The groups are shells around one centre, one inside the other: the same stretched ball of 7 dimensions in 10 sizes.
Some rows, each with its group after it:
[-0.46  1.21  1.07 -2.71 -1.43  4.03 -4.68  2.12  0.64]
dal
[-0.53  1.09  3.38 -2.40  0.83  3.64 -3.10 -1.01  2.94]
Nid
[ 1.27  1.45 -0.73 -0.68  1.23  0.00 -1.96 -0.71 -1.38]
Kazu
[-0.59 -1.61  2.73  0.64  0.35 -0.65  0.98 -2.74 -0.12]
mego
[-2.26 -3.00  2.58 -3.10 -2.68  3.45 -0.35  0.49  2.54]
Gaziz
[ 0.91  0.89  2.63  0.67  1.59  0.88 -2.11 -1.20  0.64]
tuti
[ 2.89 -3.19 -2.06  2.89  0.62 -5.02  2.81 -2.37 -2.85]
fezud
[ 0.82  0.08 -1.91 -1.97  1.74 -0.03  0.99 -0.73 -0.44]
vufe
[ 1.14  0.93 -2.80 -4.54 -2.48  2.53 -3.94  2.04 -1.32]
dal
[-1.84 -4.75  1.91 -1.19 -1.99  0.70  3.59 -0.46  0.99]
fezud
[ 1.07 -4.49  1.40  3.01  0.26 -3.17  3.88 -2.26 -0.52]
Nid
[ 0.82  2.95 -3.01 -3.70  0.33  2.20 -4.45  1.36 -1.25]
Gaziz
[-1.53  2.15  3.56 -1.39  0.25  2.36 -3.62 -1.79 -0.14]
pezek
[-0.48 -1.03  0.85 -1.06 -0.19  1.60 -1.24  0.33  1.06]
Kazu
[-3.82  2.33  5.64 -3.46  0.37  5.25 -4.35 -1.91  2.87]
fezud
[-0.53 -0.21  1.91 -2.60 -0.73  2.58 -0.71 -0.17  0.63]
zake
[-1.55 -1.22 -2.58 -3.70 -0.97  1.22  1.53  1.12 -1.33]
vufe
[ 0.15 -3.07  1.21  0.27  0.43 -1.14  3.73 -1.84 -0.06]
mego
[-3.17 -1.11  2.95 -3.74 -1.13  4.10 -0.44 -0.09  2.37]
vufe
[-0.43  0.56 -2.33 -2.25 -0.08  0.32 -1.59 -0.02 -1.82]
tuti
[ 1.07  2.30 -2.36 -0.53  0.36 -0.74 -3.10 -0.01 -3.93]
Nid
[ 2.72 -1.61 -3.65 -0.24 -0.74 -3.07  2.35 -0.42 -4.36]
Nid
[ 2.51 -5.01  0.13  2.80 -1.45 -2.83  3.70  0.12 -1.58]
Gaziz
[ 1.67 -1.62 -3.11  0.48 -0.97 -2.50  0.15  0.08 -3.47]
zake
[ 0.99  1.25  0.65 -0.30 -0.79  0.13 -3.18 -0.71 -2.48]
pezek
[ 0.76  0.47  3.59  0.10  1.90  2.20 -2.47 -1.04  3.02]
dal
[ 0.63 -0.99  0.87  1.03  1.36 -2.15  0.94 -3.31 -1.05]
Gaziz
[ 0.80 -1.50  2.55  0.48  0.53  0.43 -0.30 -1.40  1.47]
Kazu
[ 0.44 -3.91  0.80  2.48  1.61 -2.98  4.94 -2.31 -0.36]
vufe
[-0.71 -0.09 -2.36 -3.68 -0.05  1.05  0.57  0.15 -1.11]
tuti
[ 0.59 -1.45  1.26 -1.03  0.01  0.31  1.66 -1.16 -0.08]
mego
[ 2.34 -2.31 -1.37  1.68  0.73 -2.69  2.29 -0.70 -1.81]
Kazu
[-0.39 -2.27  0.10  1.43  1.33 -1.50  1.63 -1.22 -0.14]
vufe
[ 3.13 -3.92 -2.95  1.67 -1.13 -4.41  2.82 -1.14 -3.21]
pezek
[ 0.15 -3.28 -0.87 -0.20 -1.31 -0.78  0.60 -0.15 -0.23]
vufe
[ 0.28 -3.65  0.30 -0.94 -1.36  0.45  2.25  0.50  0.63]
tuti
[ 0.47 -2.86 -5.57 -1.50 -2.63 -2.73  2.11  0.93 -4.98]
Gaziz
[ 0.94 -0.30 -2.49 -1.15  0.49 -1.16  1.64 -0.23 -2.91]
Kazu
[ 0.44  3.31 -3.07 -1.01  1.87  0.01 -2.74  0.79 -3.55]
dal
[-0.56 -1.00  2.89 -0.81  1.37  1.13  1.26 -1.99  1.71]
mego
[-0.68  1.54 -3.66 -3.06  0.81  0.38 -0.38  0.52 -2.88]
mego
[ 2.48 -1.61 -2.68 -1.10 -1.90 -0.79  0.15  1.24 -2.61]
tuti
[-1.34  0.70 -0.45 -2.63 -1.39  1.78 -1.72  0.83 -2.13]
tuti
[-1.43 -0.07 -0.76 -2.18  1.31  1.41  0.35  0.07  0.33]
Nid
[ 1.28 -3.43 -3.43  1.18 -2.12 -4.36  3.05 -0.59 -5.45]
dal
[-1.01 -0.98 -0.41 -3.06 -1.40  1.66 -1.17 -0.09  0.14]
tuti
[-0.89 -2.74  0.21 -0.69  0.07 -0.19  2.48 -0.78  0.22]
zake
[ 3.53 -6.93 -3.64  2.36 -2.54 -5.16  5.83  0.31 -3.36]
fezud
[-2.14 -2.98  1.89 -2.17 -0.21  0.97  3.39 -1.83  1.34]
fezud
[-0.98 -0.70  0.03 -4.26 -3.54  2.97 -2.34  1.11 -0.68]
pezek
[ 1.27  2.17 -2.23 -4.57 -2.56  2.75 -4.86  1.85 -2.25]
fezud
[-0.83  0.59  0.71 -1.83  0.21  2.32 -2.85  0.26  0.87]
zake
[-1.70  4.87  1.68 -4.22  2.60  4.64 -4.24 -0.55  1.09]
Gaziz
[-1.60  2.20  0.39 -3.85  0.02  2.97 -2.27 -0.11 -0.78]
Kazu
[-2.06 -0.72  1.77 -3.10 -1.81  2.54 -1.64 -0.66  0.52]
mego
[-0.75  0.28  3.87  0.40 -0.40  1.77 -2.20 -0.44 -0.15]
dal
[-0.44 -0.35  0.92  0.54  0.89  0.74 -1.48  0.19  0.31]
Nid
[-0.10 -4.78  3.17  1.91 -0.94 -0.72  2.73 -1.10  1.21]
pezek
[ 0.61 -1.83  1.49 -0.60 -1.02  0.65 -1.65 -1.07  1.24]
vufe
[ 0.35 -3.23  0.95  0.49 -0.37 -0.12  0.30 -0.55  1.58]
dal
[-1.11 -1.38  0.75  0.73  0.84 -0.68  1.47 -0.94 -1.03]
zake
[-0.41  1.78 -1.49 -3.62 -0.82  1.43 -2.64 -0.27 -2.19]
zake
[ 0.58 -0.71 -1.29 -0.24 -0.92 -1.43 -1.31 -1.13 -2.52]
pezek
[ 0.42  0.63 -0.37 -0.90  2.47  0.39  1.49 -0.34 -0.60]
Gaziz
[ 3.29 -1.36 -0.31  3.44  1.99 -3.39  2.16 -1.22 -2.28]
fezud
[-1.26 -0.59  0.20  0.00  1.78 -0.06  1.56 -0.59 -0.63]
mego
[ 0.29 -4.06  1.15  1.03 -1.18 -1.34  2.49 -1.03 -0.32]
Kazu
[-2.15  2.20  1.40 -2.89  1.50  3.43 -2.38 -0.08  0.92]
zake
[ 0.25 -1.61 -3.40 -2.43 -0.19 -0.51  1.70  0.21 -1.38]
Nid
[-1.61 -0.45  0.75 -4.47 -1.62  2.83 -1.22 -0.68  0.74]
pezek

New rows, each followed by its group:
[ 0.21 -1.89 -0.36 -2.51 -2.16  2.19 -0.89  1.78  0.52]
mego
[ 0.14  0.24  0.10 -0.45 -0.54 -0.19 -2.05 -0.95 -1.87]
Kazu
[ 2.69 -2.13 -0.78  1.73 -0.68 -1.86 -0.83 -0.13 -1.23]
pezek
[ 2.60 -0.11 -4.51  0.49  1.68 -3.40  1.41 -0.68 -3.90]
vufe
[-0.14 -0.44  1.29 -0.86 -0.92  0.22 -0.71 -1.34 -1.42]
Kazu
[-1.08 -1.04 -1.84 -1.20 -0.39 -1.17  1.81 -0.66 -3.19]
tuti
[-1.36  2.10  0.34 -5.06 -1.01  4.48 -4.39  0.79  0.80]
mego
[ 0.27 -3.00  2.77 -0.24 -1.92  0.33  0.44 -1.37  0.58]
mego
[ 1.67 -3.24  0.43  0.77 -0.48 -0.23 -0.19  0.08  1.64]
fezud
[ 1.54  0.31 -0.71 -1.55 -1.66  0.55 -2.92  0.18 -1.84]
tuti
[-1.43  3.71 -0.02 -2.98  1.93  2.28 -2.48 -0.62 -1.39]
mego
[-2.41  1.41  2.53 -4.02 -0.96  3.94 -2.73 -0.57  0.55]
mego
[-0.51 -2.42  0.26  1.52 -1.06 -2.64  1.87 -1.73 -3.40]
Gaziz
[ 3.07 -3.01 -1.82  3.28  1.36 -3.47  3.14  0.14 -1.85]
fezud
[-2.62  0.58  0.75 -2.85 -0.43  1.74 -0.69 -0.91 -1.19]
mego
[-0.76 -0.97  1.33 -0.98 -1.65  0.91 -0.37 -0.03 -1.49]
mego
[-0.29 -1.15  3.15 -1.69 -0.55  3.19 -1.52  0.16  2.88]
tuti
[ 1.57 -0.54 -0.73 -0.82 -0.97 -0.27 -0.26  0.11 -2.19]
Kazu
[-1.49  1.60  4.79 -0.09  3.74  2.51 -1.80 -2.58  3.40]
fezud
[ 2.70 -2.91 -2.31  2.53  0.30 -4.43  2.44 -1.50 -3.07]
Nid
[ 0.33 -3.47 -3.90 -1.04 -3.54 -2.16  1.21  0.88 -4.10]
fezud
[ 1.84 -0.48 -2.77  2.16  1.04 -4.44  1.06 -1.96 -4.86]
dal
[-1.42  0.36  0.93 -4.55 -1.45  3.54 -1.34  0.28  0.35]
mego
[-0.01 -2.63  0.21  1.86 -1.03 -3.26  2.30 -2.17 -3.71]
fezud
[ 0.67  0.11  0.66 -1.45 -0.28  2.63 -3.35  1.37  1.47]
vufe
[-1.27  1.62  0.72 -2.98  0.22  2.15 -1.31 -0.59 -0.97]
Kazu
[-0.69 -1.62 -2.51 -2.45 -1.72  0.09  1.07  0.91 -2.41]
zake
[ 1.46 -2.42  1.64  0.59 -0.60  0.21  0.05 -0.20  0.89]
Kazu
[ 2.34 -2.33  0.66  1.03  0.50 -1.07  1.59 -0.80  0.15]
mego
[-1.56  2.08 -0.08 -3.49 -0.08  2.66 -4.24 -0.46 -0.05]
dal
[ 0.00  1.48 -2.40 -5.03 -3.00  3.15 -4.08  2.40 -2.13]
dal
[-2.59 -0.71  4.52 -0.85  0.75  2.71 -0.42 -1.35  2.47]
mego
[ 1.92  0.79 -2.79  0.05  1.75 -1.16 -0.48  0.31 -2.24]
Nid
[ 0.85 -1.92 -2.48 -0.35 -0.93 -0.42  0.34  1.82 -1.67]
pezek
[ 0.31 -3.42  1.44  1.90  1.38 -1.15  4.26 -0.60  0.44]
fezud
[ 1.21  0.22 -2.08 -1.54  1.38 -0.98  1.62 -1.12 -2.08]
pezek
[-0.68 -2.71  2.41 -0.17 -0.61 -0.74  2.69 -2.63 -0.48]
dal
[ 2.84 -0.91 -3.39 -1.97 -0.34 -0.89  1.01  0.36 -2.02]
dal
[ 1.00 -2.21 -1.29  1.92  0.17 -4.14  3.42 -2.23 -4.28]
vufe
[ 0.60 -2.48  0.89 -0.60 -0.17 -0.22  1.51 -1.39  0.63]
Kazu
[ 2.68 -1.96 -0.12  0.77 -0.97 -1.13 -1.10 -0.56 -0.54]
pezek
[-0.65  2.91  0.74 -2.15 -0.49  1.15 -3.81 -1.43 -2.88]
fezud
[ 2.86 -3.14 -2.32 -0.83 -1.85 -1.08  1.55  0.89 -1.35]
Nid
[-0.16 -5.30  2.15  1.49 -0.35 -1.98  4.46 -2.51  0.91]
Gaziz
[ 0.34 -2.57 -5.65 -2.76 -2.45 -1.56  2.52  1.55 -4.25]
dal
[ 1.53  1.30 -3.72 -2.16  1.69 -0.25  0.53  0.55 -2.41]
Gaziz
[ 1.24 -5.23 -1.70  2.66 -1.90 -4.75  4.38 -1.14 -3.90]
Gaziz
[ 1.09  0.39 -4.44 -4.21 -0.78  1.27 -1.45  1.70 -1.39]
Gaziz
[ 0.04  3.01  0.64 -2.07  0.69  2.52 -3.94  0.33 -0.90]
tuti
[-2.64  3.06  2.95 -2.35  1.65  3.74 -2.82 -0.47  0.45]
pezek
[ 2.31  0.32 -0.46 -1.10 -0.89  0.93 -3.54  0.49 -0.40]
vufe
[ 1.05  1.62  3.29  0.54  1.77  1.44 -2.71 -1.21  0.79]
vufe
[-0.12 -2.96  3.21  2.48  1.54 -0.29  1.51 -1.20  2.23]
dal
[-1.02 -1.79  1.38 -1.95 -2.91  2.43 -2.43  1.00  0.59]
vufe
[ 0.02  0.80  0.67 -1.67 -0.72  2.09 -3.74  0.43  0.01]
Kazu
[ 2.42 -4.36 -0.20 -1.03 -3.09 -0.29  2.19  0.64 -0.39]
fezud
[-1.17  2.46  2.14  0.65  3.19  0.76 -2.21 -1.75 -0.23]
pezek
[ 0.02  2.82 -0.27 -1.75  1.20  1.96 -3.51  0.47 -1.03]
zake
[ 2.09 -3.97 -5.79 -0.14 -1.03 -4.08  5.61  0.79 -4.74]
fezud
[-1.60  0.38  1.17 -1.65 -0.68  2.36 -3.12  0.39  0.21]
mego
[ 0.02 -2.15  1.65  2.99  2.03 -1.99  1.95 -1.84 -0.13]
pezek
